The same things were measured in two ways. Each way mixes the same 7 hidden numbers, adds some noise and spreads widely along 3 directions of its own, which tell nothing about the thing.
In the rows, 128 means zero.
Some things both ways: the first way, then the second way.
[133 156 146 172 126 127 130 132 138 163 111 136 149 134 137 118 105]
[104 124 116 124 186  99 122 132 161 130 128]

[148 131 167 136 142 149 124 141 133 163 122 118 148 146 115 130  95]
[147  97 153 119  79 117 114 156 125  64 144]

[113 180 158 168 120 148  43  79 158 203 133 174 151  78 117 112  68]
[106 159  91 169 120 110 176  85 150 132 192]

[136 146 116 126 132 102 136 116 152 160  72 129 135  91  84 117 127]
[ 81 173 111  78 107 106 105 125 160 146 152]

[149 133 147 195 126 138 113 102 125 168  98 157 165 130 123 102 132]
[ 91 118 106 158 177 114 178 118 162 135 204]

[145 163 142 173 130 105 152 153 162 140 112  88 136 144 122  92  95]
[114 114 135 104 165  76  92 154 143  71  95]

[151 192 180 174 120 162 140 135 139 145 100 129 138 201 135 149  71]
[123  73 139 152 163 138 113 177  98  34 115]

[198 113 140 182 151 138 154 149 126 118 134 149 170 191 112  84 114]
[163  67 136 144 145 128 140 130 132 179 128]

[157 131 180 169 142 141 153 132 136 155  87 159 122  54 122 132  47]
[165 134 119  92 112 145 184  98 171 134 183]

[176 134 143 137 138  76 168 157 171 138 113  97 126 160  94 108 140]
[120 128 109 128 154 121 106 144 134 179  88]

[130  92 128 109 150 153 109 160  99 173 176 157 183 162 164 147 125]
[147 121 171 131 125 103  79 142 130 126 107]

[145 129 114 151 161 144 104 126  84 147 129 205 163 167 152 137 118]
[131 127 140 133  81 137 122 120  99  94 143]

[165 120 126 137 168 135 165 181 108 106 127 125 150 175 132 110  81]
[162 120 182  97 124 128 109 109 117 128 120]

[151 175 167 198 137 129 111 127 155 145 114 133 120 105 119  88  39]
[133 121 109 111 163 101 151 115 162  97 133]

[151 133 144 147 146 113 137 134 114 153 111 164 134 152 139 144 132]
[123 116 128 115  80 139 117 145  97  75 124]

[145 140 102 147 151 109 169 148 110 123  96 183 144 129 142 135 113]
[108 172 137 108 132 148 141 105 132  99 166]

[155 115 166 156 132 124 148 127 123 167  91 141 142 129 128 141 137]
[123 101 121 108 113 124 125 165 136 109 139]

Other things, the second way, with their names:
<282>: [ 79 116  54  94 214 120 169 141 139 148  77]
<50>: [137 111  99 152 132 162 156 151 129 196 127]
<26>: [155 116  95 127 116 130 105 187 132 105  54]
<260>: [125  80 111 114 133 115 128 151 120 112  94]
<74>: [163 177 124 133 147 149 161  76 154 137 136]
<269>: [169 102 194 107 131  72  88 115 131  77 113]
<456>: [102 101 117 150 145 112 103 164 122  86 131]
<301>: [120 123 117 125 145 164 133 141 124 154 116]
<218>: [129 134 144 104 123 177 131  97  83 136 110]
<92>: [141 110 128 143  90 160 113 157 109 126 134]
<191>: [117 193 160  70 119 124 105  69 118  92 133]
<238>: [ 90 169 117 117 113 148 104 132 100  78 128]
<34>: [124 133 103 132 131 103 133 148 160  95 135]
<244>: [108  30 168  77 148  75  84 171 115 100  84]
<408>: [135 155 163 117 123 154 137  68 100 157 134]
<169>: [121 160 121 123 122 166 176  96 119 107 173]
<48>: [126  98 116 120 154 108 101 177 152 120  95]
<357>: [ 94 151 145  49 168 111 127  84 123  70 130]
<245>: [118  67 111  95 119 176 148 151  93 160 105]
<183>: [133 151  88 152 145 144 154 134 142 152 108]
<418>: [117 162 110 156 196 144 164 101 162 195 166]
<28>: [136 157 118  77 170 110 165  57 152 195  96]
<136>: [120 165 110 121 149 153 156 106 153 114 184]
<178>: [169 159 143 117 127 149 153  81 164 175 166]
<302>: [117 139 117 170 114 142 120 154 121  48 173]
<439>: [128 113 132 113 126 130 127 122 113 151  88]
<411>: [176 108  91 159 146 143 197 129 182 171 144]
<229>: [ 77  87  90 131 184 116 168 137 121 123 120]
<356>: [ 99  79  87 166 154 146 164 156 107  40 148]
<8>: [134 193  68 173 140 176 158 141 154 177 123]
<292>: [128 175 123 127 212 162 129 106 156 180 123]
<146>: [139 168 113 173 151 156 113 129 121 105 109]
<256>: [115 147 118 111 129 116 131 121 142 135 128]
<204>: [117 105 129 107 156 116 126 126 126 108 146]
<322>: [123 119 129 106 150 150 120 126  99 126  88]
<70>: [103 164 141 105 145 165 130  98 108 153 142]
<319>: [142  86 138  77 111 100 128 117 138 213  96]

Some of these things the first way, each followed by its name:
[141 131 153 148 137 105 157 144 131 161 104 153 122 101 149 151 112] -> <169>
[152 119 137 161 174  98 123 163 117 137 159 184 120  98 170 115  60] -> <74>
[176 133 183 228 168 117  82  93  72 160  88 197  98 186 156 120 136] -> <356>
[159 113 167 172 134 134 171 123  77 159  62 191 136 167 166 187 165] -> <245>
[157 136 121 126 156 112 164 171 135 121 119 123 138 155 118 118  95] -> <408>
[165 133 141 245 138  29 169 119 114 149  71 179  98 126 176 109 185] -> <282>
[126 161 112 123 140 101 139 132 122 151 103 191 133 131 146 164 120] -> <238>
[140 155 161 141 120 136 143 140 160 164 117 126 150 138 117 139  94] -> <48>
[162 131 120 133 156  96 187 174 131 114 111 151 127 133 131 133  97] -> <292>
[175 142 142 165 155  82 192 172 132 114  98 119 111 183 132 120 120] -> <322>
[144 134 119 164 140 120 116 120 107 159 128 190 164 171 153 130 150] -> <456>
[156 144 123 176 142 107 119 125 143 148 130 181 147 106 128  98 102] -> <34>
[141 128 163 141 149 132 133 131 114 165  91 162 125  97 137 155  91] -> <136>
[189 112 120 155 140  98 184 143 136 130 108 190 157 153 116 129 153] -> <50>
[135 147 106 146 142 140 105 119 104 154 136 228 172 150 157 146 115] -> <302>
[172 120 142 164 158  94 149 156 126 134 118 128 129 173 128 105 123] -> <439>
[136 149 138 108 148 111 127 155 144 157 163 178 132 133 148 157  80] -> <146>
[ 94 155 126 108 143 130 140 159 117 158 115 143 135  91 166 169  69] -> <191>
